The rows are grouped in 4 ways, from coarse to fine. Each group lies inside one group of the grouping before and may be the whole of it. The rows also spread widely along 15 directions, which tell nothing about the answers.
In the rows, zero is written as 128.
Known rows, each followed by its group in each grouping:
[153  97 166  82 155 152 109  77 126 124 111 170 134 152 132 130 162 153
  81 118 135 100 174 179  92 125 110 142  95 161  98 144 166] | z_703 z_772 z_7 z_430
[150 108 192 151 132  97 116 100 166 120 130  69 139 166 114 109 162 156
  77 103 133 137 146 117 110 177 145 150 143 121 113  98 143] | z_197 z_17 z_124 z_830
[183 107 144 125  81  93 154  94 145 163  71 122 152 131 142 152 200 178
 139 114 158 142 149 149 124 110 176  91 122 168 119  92 169] | z_197 z_210 z_313 z_147
[130 164  95 117 124 131 105  92 115 127  79 122 123 132 101 139 107 108
 130  91  76 146 145 131 178 149 163  87 158 124 144 152 131] | z_703 z_226 z_53 z_521
[141 146  98 103 117 118  82  98 126 115  91 138  97 115 125 159 149 136
 144 131 122 124 153 164 124  96 144  79 119 135 141 132 175] | z_197 z_17 z_985 z_58
[110  90 113 122 158 126 109 182  79  62 147 164  79  93 138 128 102 121
 141 144 118 103  90 169 116 130  62 176 132 148 144 131 156] | z_703 z_827 z_178 z_640
[ 98 117 101 108 111 141 137 117  83 149  82 139 117 135 130 149  89 126
 131 152 107 118 140 106 134  75 109  73 143 167  92 157 142] | z_197 z_210 z_313 z_10
[148 122 188 133 101 117 129  90 147 165  77 144 131 162 112 141 167 164
 104  60 104 141 187 142 130 127 119  91 137 150  90 172 141] | z_703 z_827 z_178 z_766
[106 103 188 150 175  89  77 136  85  84 112 128 122 178 132 148 109 150
  79 153 106 169 156 155  82 112 139 141 108 155 161 143 155] | z_959 z_587 z_420 z_547
[135 125 105 156 181 130  77 150 128  97 143 162  89 112 118 119 146 135
 109 150 109 151 141 125 122 134 153 140 100 139 164 144 131] | z_197 z_17 z_985 z_460
[115 152 158 127 136 126 121 178 164  77 134 112 127 147 126 131 131 130
 118 139 141 105 156 136 122 136 126 126 101 104 108 115 127] | z_197 z_301 z_726 z_555
[143 103 111 113 145 134 160 144 135 138 194 137  99  64 123 129 136 116
 130 175 121 131 146 115 132 167 111 123 131  75 100 160 156] | z_959 z_587 z_961 z_644
[115 115  64 128  82 107 124  75 115 197 142 145 145  99 134  98 133 147
 163 118 173  83 136  97 131  86 138  62 167 172 110  94 111] | z_197 z_301 z_726 z_656
[126 140 169 129 107 107 149 125 142 177  99 128 148 105 146 131 152 169
 112 172 153 108 169 115 104 122 155 115 134 144 124  72 172] | z_197 z_210 z_639 z_402
[174 105 129 141 149 171 132 106 158 170 119 209 124  86 130  76 187 179
  93 133 145  96 120  92 133 169 158 169  91 203  99  83 143] | z_197 z_301 z_388 z_143
[108 170 147 144 131 103  79 180 148  78 100 129  76  98 123 149 139 136
 131 138 108 118 150 153 119 107 123 121 125 108 163 123 178] | z_197 z_65 z_63 z_308
[115 116 130 121 147 135 123 139 125 100 123 158 147 148 136 119 131 128
 112 104 142 115 163 168 103  85 107 121 119 152 131 158  88] | z_959 z_887 z_874 z_867
[127 133 176 128 113 115 135 135 143 130 114  93 128 126 126 111 127 150
  96 139 129  96 129  96 134 179 136 147 148 126  95  79 173] | z_703 z_772 z_224 z_544
[119 119 116 160 106  89 125 141 112 145 126 137 137 120 146 115 127 171
 162 151 156 108 102 108 107 134 148 130 133 180 128  52 133] | z_959 z_887 z_84 z_771
[143  80  82 143  99  85 119 129 121  98 126  95 110 113 138 120 162 136
 145 119 165 124 102 125 125  76 138 101 159 149 137 115 139] | z_197 z_65 z_314 z_683
[140 156 137 102 136 124  94  79 128 130 114 173 169 139 112 115 116 132
 120  81 125 103 167 171 149 170 157 105 117 148 138 103 126] | z_959 z_587 z_269 z_662
[ 94 162 176 134 106 106 126 137 122 138  89 130 146 138 120 138 100 134
 127  85 103 123 156 155 135 131 102 112 160 134 136 120 125] | z_197 z_301 z_388 z_965
[133 151 147  66 139 151 155 125 129  94  91 133 186 135 129 128  92  98
  96 139 127  94 158 164 168 173 151 127 107 113 121  89 144] | z_197 z_65 z_314 z_471
[169 119 116 105 111 130 181 162 133  96  92 139 163 124 130 129 147 109
 136  80 138 139 135 163 187 149 152 111 124 124 135 138 113] | z_703 z_772 z_7 z_181
[126  87 162 110 115 128 159 146 117 101 104 102 144 188 148 141 129 153
 117 154 154 105 132 132  91 108 104 136 106 161  65 118 137] | z_703 z_226 z_53 z_770
[ 95 155 129 105 107 130 165 152 154 113 112  64 140 134 145 145 118 121
 137 151 147  88 144 145  88  99  94 135 161 106 108  99 118] | z_959 z_887 z_84 z_629
[185  79  98  86 103 106 139 119 127  50 115  96 136 112 125 124 154  98
 122  92 163 122 104 163 188 133 154  96 134 110 124 122 168] | z_197 z_65 z_63 z_263
[168 126  98 123 129 147 169 123 112 163  52 193 143  86 133 137 153 135
 122 113  99 178 141 136 181 132 183 101 123 167 154 151 135] | z_959 z_887 z_84 z_629
[147 116 113 113 140 113 155 124  98 137  83 115 118  64 141 155 147 115
  98 176 104 190 143 144 153 116 181 121 159 108 192 134 191] | z_197 z_301 z_388 z_965
[138 119 123  98 146 143 165 118  74 143  80 142 126 116 135 177 102 133
 139 178  67 164 102 164 129 173 119 168 120 157 133 102 175] | z_197 z_301 z_388 z_965
[133 181 135 108 144 137 170 151 138 131  82 131 155  93 124 159 122 105
 133 119  80 151 157 191 149 172 131 153 151 101 184 112 126] | z_197 z_210 z_639 z_402
[151  71 132 129 139 110 113 126 124  97 150 163 145 115 129  84 149 132
  91 108 170 109 139 129 148 123 146 113 116 149 125 127 133] | z_197 z_65 z_314 z_683
[118 112 101 112 103 109 133 137 144  98 173 105 140 111 134  99 126 113
 140 117 186  75 133 126 130 111 114  93 153 103 101 115 112] | z_959 z_887 z_84 z_771
[151 109 170 175 115  90 139 176 154 133 152 149 134 148 125 116 170 171
 144 100 143 139 148 117 123 162 136 125 102 138 106 125 109] | z_703 z_772 z_7 z_181
[117 134 121 165 131 107 113 145 118 148 114 134 101 134 123 152 135 153
 148 141  95 162 141 123 104 117 123 117 130 150 139 139 126] | z_197 z_17 z_985 z_460
[116 118 132 137 153 127 106 164 124  97 143 138  69  52 123 106 119 120
  94 169 106 111 114 102 145 155 117 150 147 106 138 124 196] | z_197 z_65 z_314 z_683
[146 122 109 131 146 147 129 127 143 128 127 174 138 126 112 113 148 124
 118  87 121 138 158 135 158 132 139 104 113 142 122 167  89] | z_197 z_301 z_726 z_555
[131 125 117 129  91 102 187 136 127 189 133 133 180 122 146 134 133 154
 174 157 161 112 146 119 118 135 139 100 129 151 107  72 108] | z_197 z_210 z_639 z_402
[ 79 122 115 165 115  68  86 119 107 144 163  71 107 126 119 114 108 130
 133 117 124 123 140 105  98  99 106 108 210 115 151 131 118] | z_703 z_772 z_224 z_544
[167 123  95  95 115 139 185 157 129 121 123 159 149  70 134 120 137 107
 144 132 142 121 129 137 196 175 161 110 125 106 127 118 143] | z_703 z_226 z_53 z_770
[101 149 139 133 127 107  87  96 120 161 126 139 116 102 127 116 121 151
 121 136 123  89 159 130 106 133 126 127 162 142 146  90 162] | z_703 z_827 z_178 z_766
[149 118 128 135 135 103 130 140 137 131 166 135 110  89 120 134 153 131
 135 147 122 153 145 131 141 165 147 118 121  91 133 130 155] | z_197 z_301 z_388 z_143
[ 95  98 183 127 150 123  98 127 122  87 114 115 120 108 128  79 111 122
  36 114 139  85 137 123 120 109  99 156 176 139 136 124 165] | z_197 z_65 z_314 z_683
[118 114 148 157 134 109 116 109 106 140  92 152 154 158 118 119 119 147
 113  55 104 150 141 154 120 118 113 128 162 188 151 150  85] | z_959 z_587 z_961 z_644
[154 167 105 137 127 143 110 127 175 137 106 147 107  98 115 112 176 140
 122 108 122 116 160 108 153 141 177 108 124 125 137 127 135] | z_703 z_772 z_7 z_181
[157 134 129 102  97 147 162 147 154 101  54 113 120 132 131 154 163 128
 115 119 130 137 145 129 162  96 151  85 114 128  93 152 154] | z_197 z_301 z_388 z_143
[139 143 130 129 157 126 162 137 150 167 122  90 108 113 136 181 178 144
 125 196  90 180 184 147  71 127 139 159 135  90 152 144 149] | z_703 z_772 z_224 z_544
[139  96 103 151 131 123 146 159 129  93 144 139 148 113 121  75 126 110
 111  74 144 129 112 107 177 142 142 119 153 139 132 145  74] | z_959 z_887 z_874 z_867

New rows, each followed by its group in each grouping:
[127 141 107 144 140 114 135 134 120 162 116 143 113 101 129 158 142 142
 153 150  96 163 151 151 106 130 128 129 139 130 169 128 131] | z_197 z_17 z_124 z_830
[138 106 103 123 102 138 137 151 137 132 114 151  99 116 142 130 157 158
 142 166 161  97 135  97 113  80 121  88  99 164  73 131 152] | z_197 z_17 z_985 z_58
[118 137 105 107 111 137 128 126 143 104 105  96 118 125 137 132 138 128
 134 131 148  87 122 143 108  92 109 130 147 141 115 100 135] | z_197 z_301 z_388 z_143
[154 141  50 119 140 141 100 149 162  82 156 148  92  86 134 127 173 131
 166 156 163  95 129 140 118 107 156 114  94 126 138 116 130] | z_959 z_587 z_961 z_644
[102 114 164 131 139 129 141 124 114 138 135 108 142 155 112 110  89 121
  83 124 101 123 160  93 141 161 111 126 155 120  90 151 116] | z_703 z_827 z_178 z_766
[129 123  75 120 129 103 119 132 114 113 194 133 148 126 113 111 103  99
 168 107 137 114 136 137 162 169 138  95 133  98 132 127  88] | z_703 z_772 z_7 z_181
[156  99 113 147 101  72 111  92 129 144 131 112 135 144 136 136 177 169
 150 133 163 149 142 124 106 108 182  81 123 148 124 103 143] | z_959 z_887 z_84 z_771
[122 173 103 115 156 143 118 174 159  61 122  94 108 148 129 166 133 115
 142 171 117 126 154 156  97 115 140 136  95 100 140 130 118] | z_959 z_587 z_420 z_547
[153  97 119 140 112 119 134 167 135  93 102 146 118 110 142 111 163 152
 133 114 165 109 103 132 133 109 128 132 120 175 126 102 140] | z_197 z_17 z_985 z_58
[151  97 158 118 136 144 134 154 160  97 147 154 110  71 130  70 160 133
  72 127 170  76 136 104 152 155 129 144 131 118 100 125 172] | z_703 z_226 z_53 z_521
[111 113 150 146 151 125 132 151 122 134 134 135 125 123 141 113 130 154
 108 167 133 113 138 115  89 135 120 170 133 152 129 102 135] | z_703 z_226 z_53 z_770
[122 124 139 122 144 128 143 144 114 106 100 112 140 169 123 148 117 115
 108 114  98 159 160 147 130 121 125 121 132 122 132 171 108] | z_703 z_772 z_7 z_181
[148 134 123 106 109 139 179 154 141 118 106 117 140 136 130 148 134 129
 154 132 125 120 131 141 140 158 123 129 120 123  94 119 126] | z_703 z_226 z_53 z_521
[136 126  68 124 122 118 128 113 149 131 150  75 106 129 129 157 162 131
 160 171 137 131 149 123  91  88 140 100 134 109 117 131 124] | z_197 z_210 z_313 z_147
[137 118  94 135 148 143 106 130 121 123 138 163  97 122 109 127 127 130
 134 126  99 137 133 117 138 140 119 112 111 143 111 162 121] | z_197 z_17 z_985 z_58
[141 160 138  99 103 118 168 149 189 137 132  85 146 111 150 147 180 141
 134 193 183  97 198 129 101 116 173 101 112  71 109  90 159] | z_703 z_226 z_53 z_770
[151 176 159 105 128 152 172 162 172 108  78 114 165 170 122 158 132 128
 122 143 111 136 172 136 155 182 168 118  73 104  98 107 121] | z_197 z_17 z_124 z_830
[ 97 166 141 129 135 116 162 182 137 136 166 139 159  81 120 110  83  94
 123 140 122 118 177 117 163 173 133 107 153  69 146 131 103] | z_959 z_587 z_420 z_547
[113 139 104 156 138 131 143 154 135 151 127 123 121 110 127 124 127 135
 130 161 113 133 142  90 123 121 142 126 142 139 133 122 108] | z_197 z_210 z_313 z_147
[133  92 152 123 102 110 181 136 123 167 133 128 155  90 153  97 144 153
 118 142 171  89 126 118 116 144 116 151 163 151 113  73 152] | z_703 z_772 z_7 z_181
[142 129 120  93 126 124 127 135 142  38 100  71 147 155 123 139 127  97
 124  76 136 107 115 197 142 129 114 143 148 118 141 111 118] | z_197 z_210 z_313 z_147
[110 139  81 115 158 142 110 140 118  87 159  93 100 137 114 131  91 102
 131 177 102 114 126  99 138 161 135 133 124  98 109 126 126] | z_703 z_827 z_178 z_640
[147 129 115 107 130 139 153 133 127 136 112 156 127  97 126 142 135 128
 142 141 109 124 136 152 141 153 122 132 117 133 123 116 152] | z_197 z_65 z_63 z_263
[115 155 111 113  85 136 171 157 103 118  33 104 133 144 127 168  91 113
 145 123  89 151 120 114 182 106 140  76 146 144 109 140 133] | z_197 z_301 z_388 z_965
[134 106 149 150 134  96 117 114 148 151 183 113 115 101 116 101 155 141
 107 127 134 129 158 105 118 165 134 128 161  94 122 134 144] | z_703 z_226 z_53 z_770
[129 151 180 100  82 129 207 184 129 133  30 110 139 132 145 181 130 140
 133 132 107 135 151 154 141 119 108 116 139 127  99 131 169] | z_703 z_772 z_224 z_544
[121 122 146 143 127 132 135 172 130 116  85 137  99  80 139 111 140 144
  90 153 134 113 126  97 135 103 133 131 147 153 134 119 172] | z_197 z_210 z_639 z_402
[174 105 132 142 145 112  97  91 115 148 106 190 135 117 123 114 159 169
 109 139 119 147 134 117 153 176 204 121  82 181 137  88 173] | z_197 z_65 z_314 z_683
[ 83 144 163 131  85 123 200 170 110 187  97 157 186 109 145 105  79 140
 145 112 140  78 140 118 139 142  85 128 176 163 106  86  99] | z_703 z_226 z_53 z_770
[109  82 145 108 128 146 148 127 120 139 130 134 106  83 148 107 134 145
  98 152 155  64 118 135  76  92  46 166 168 166  96 113 166] | z_197 z_210 z_639 z_402
[127 134 123 144 166 120 128 120 153 177 222 137 142  94 113  99 128 132
 118 187 129 120 176  84 121 201 162 133 117  86 121 101 117] | z_197 z_210 z_313 z_147
[119 145 110 141 105 114 145 173 116 132 123 143 102  72 121 131 101 124
 152 145 106 132 122  93 175 154 138  88 147 113 120 134 155] | z_959 z_587 z_961 z_644
[102 180 142 154 166 116  91 151 140 121 132 106 108 148 114 147 116 140
 132 151  76 139 152 136  94 172 132 170 129 114 157 105 122] | z_703 z_772 z_224 z_544
[105 122  75  98 126 124  95 118  94  69  90  99 110 143 129 151  98 101
 135 133 119 113 120 159 126  64 115  97 149 141 141 139 138] | z_197 z_65 z_314 z_471
[106 129 147 161  93 103  95  84 161 168 119  93 121 140 125  89 151 172
 101 110 160  86 149  67  96  95 140  94 171 160  87 101 132] | z_959 z_887 z_84 z_629
[151  94 110 123 158 163 152 125 129 123 116 153 118 100 128 111 152 133
 106 115 116 127 104 145 127 144 103 180 139 169 126 129 123] | z_197 z_301 z_726 z_555
[149 124 100 130 140 136 132 116 134 131 148 115 102 142 104 153 130 130
 161 127  79 150 116 132 126 189 104 137 119 118  96 139 119] | z_197 z_17 z_124 z_830
[111 161 173 116  86 107 154 169 154 111 121 111 177 140 131 105 106 128
 134  94 164  65 151 132 154 165 125 112 140 112 103  73 119] | z_703 z_772 z_7 z_181
[109 110 124 121 136 110 107 134 108  85 167  93 107 156 116 139  96 119
 149 127 109 114 112 149 106 158  78 145 144 110 102 132 129] | z_703 z_226 z_53 z_770
[167  74 116 153 127 113 105 106 131 116 136 136 100 143 117 112 178 158
 122  87 131 138 121 119 128 131 131 124 128 164 104 151 129] | z_703 z_827 z_178 z_766
[124 178 122  91 171 179 109 133 167 102 102 123  66  96 121 170 147 122
 114 188  73 110 161 164  87 132 101 167 108  95 125 137 183] | z_197 z_65 z_314 z_471
[ 89 188 146 152  95  90 117  97 145 176 103  98 189 171 116 121 100 145
 139  85 128 111 183 118 121 128 157  81 171 142 138  88  75] | z_959 z_587 z_961 z_644
[163 101  50 130 108 105  83  90 122  94 127  89  82 121 107 131 154 119
 141 114 128 147 108  96 169 107 176  54 145 125 117 154 154] | z_197 z_210 z_639 z_402
[172 115  86 153 152 106 126 132 143 104 144 112 146 146 118 119 172 125
 134 101 129 174 138 138 145 155 193 133 120 124 172 128  82] | z_703 z_772 z_7 z_181
[115 113 153 117 154 127 109 103 116 133 145 156 163 186 122 129 113 143
 108 135 134 121 180 143 105 129 128 106  86 150  95 136 105] | z_197 z_301 z_726 z_555
[123 151 134 143 145 142 141 149 125 135  98 149 138 126 126 119 109 139
 112 153  96 139 135  97 148 171 166 135 113 149 123 108 126] | z_959 z_887 z_874 z_867
[120 118 168 133 149  93 126 188 104  79 143 162 131 120 130 142 104 123
 130 128 115 153 141 174 141 163 116 128 107 105 148 141 143] | z_959 z_887 z_84 z_629
[129  77 146  99 127 115 100 142 101  42  95 109  94 116 145 123 127 125
  66 158 165 110 126 122 137  68 144  93 128 134 114 151 212] | z_959 z_587 z_961 z_644
[107 146 139 125 151 106 149 168 137 134 161 135 161 107 148 138 125 132
 139 196 147 113 175 160  86 136 133 150 112 103 160  77 122] | z_197 z_65 z_314 z_471
[ 97 123 109 137 123 111 105 127 115 135 145 138 136 130 138 103 116 146
 141 138 163  79 140 120  98 100 120 120 146 162 128  97 111] | z_703 z_226 z_53 z_521
[ 89 174 154 110 129 138 168 152 119 147  87  87 143 147 131 160  82 119
 117 181  84 130 166 115 121 149 128 131 143 103 116 115 142] | z_703 z_772 z_7 z_181
[125 169 176 150  84 102  79  91 164 136  73 148 170 157 106  76 128 155
  95  25 150  86 166 102 181 145 184  59 143 165 109  97 116] | z_959 z_887 z_84 z_629
[148 126 136 118 138 164 176 167 163  91 116 105 147 141 121 101 135 112
  97 103 127 109 127 113 159 173 128 161 129 120  96 127  98] | z_703 z_772 z_7 z_181
[123 146 113 117 181 148  85 111 126  95 150 122  96 119  96 129 101 102
 108 123  67 133 129 152 133 192 104 164 139 102 141 141 135] | z_197 z_17 z_985 z_460
[117 131  86 121 108  75 144 136 109 132 138  89 129  96 143 166 131 120
 179 148 137 146 144 178  97  90 121 104 177 102 176 118 133] | z_959 z_587 z_269 z_662
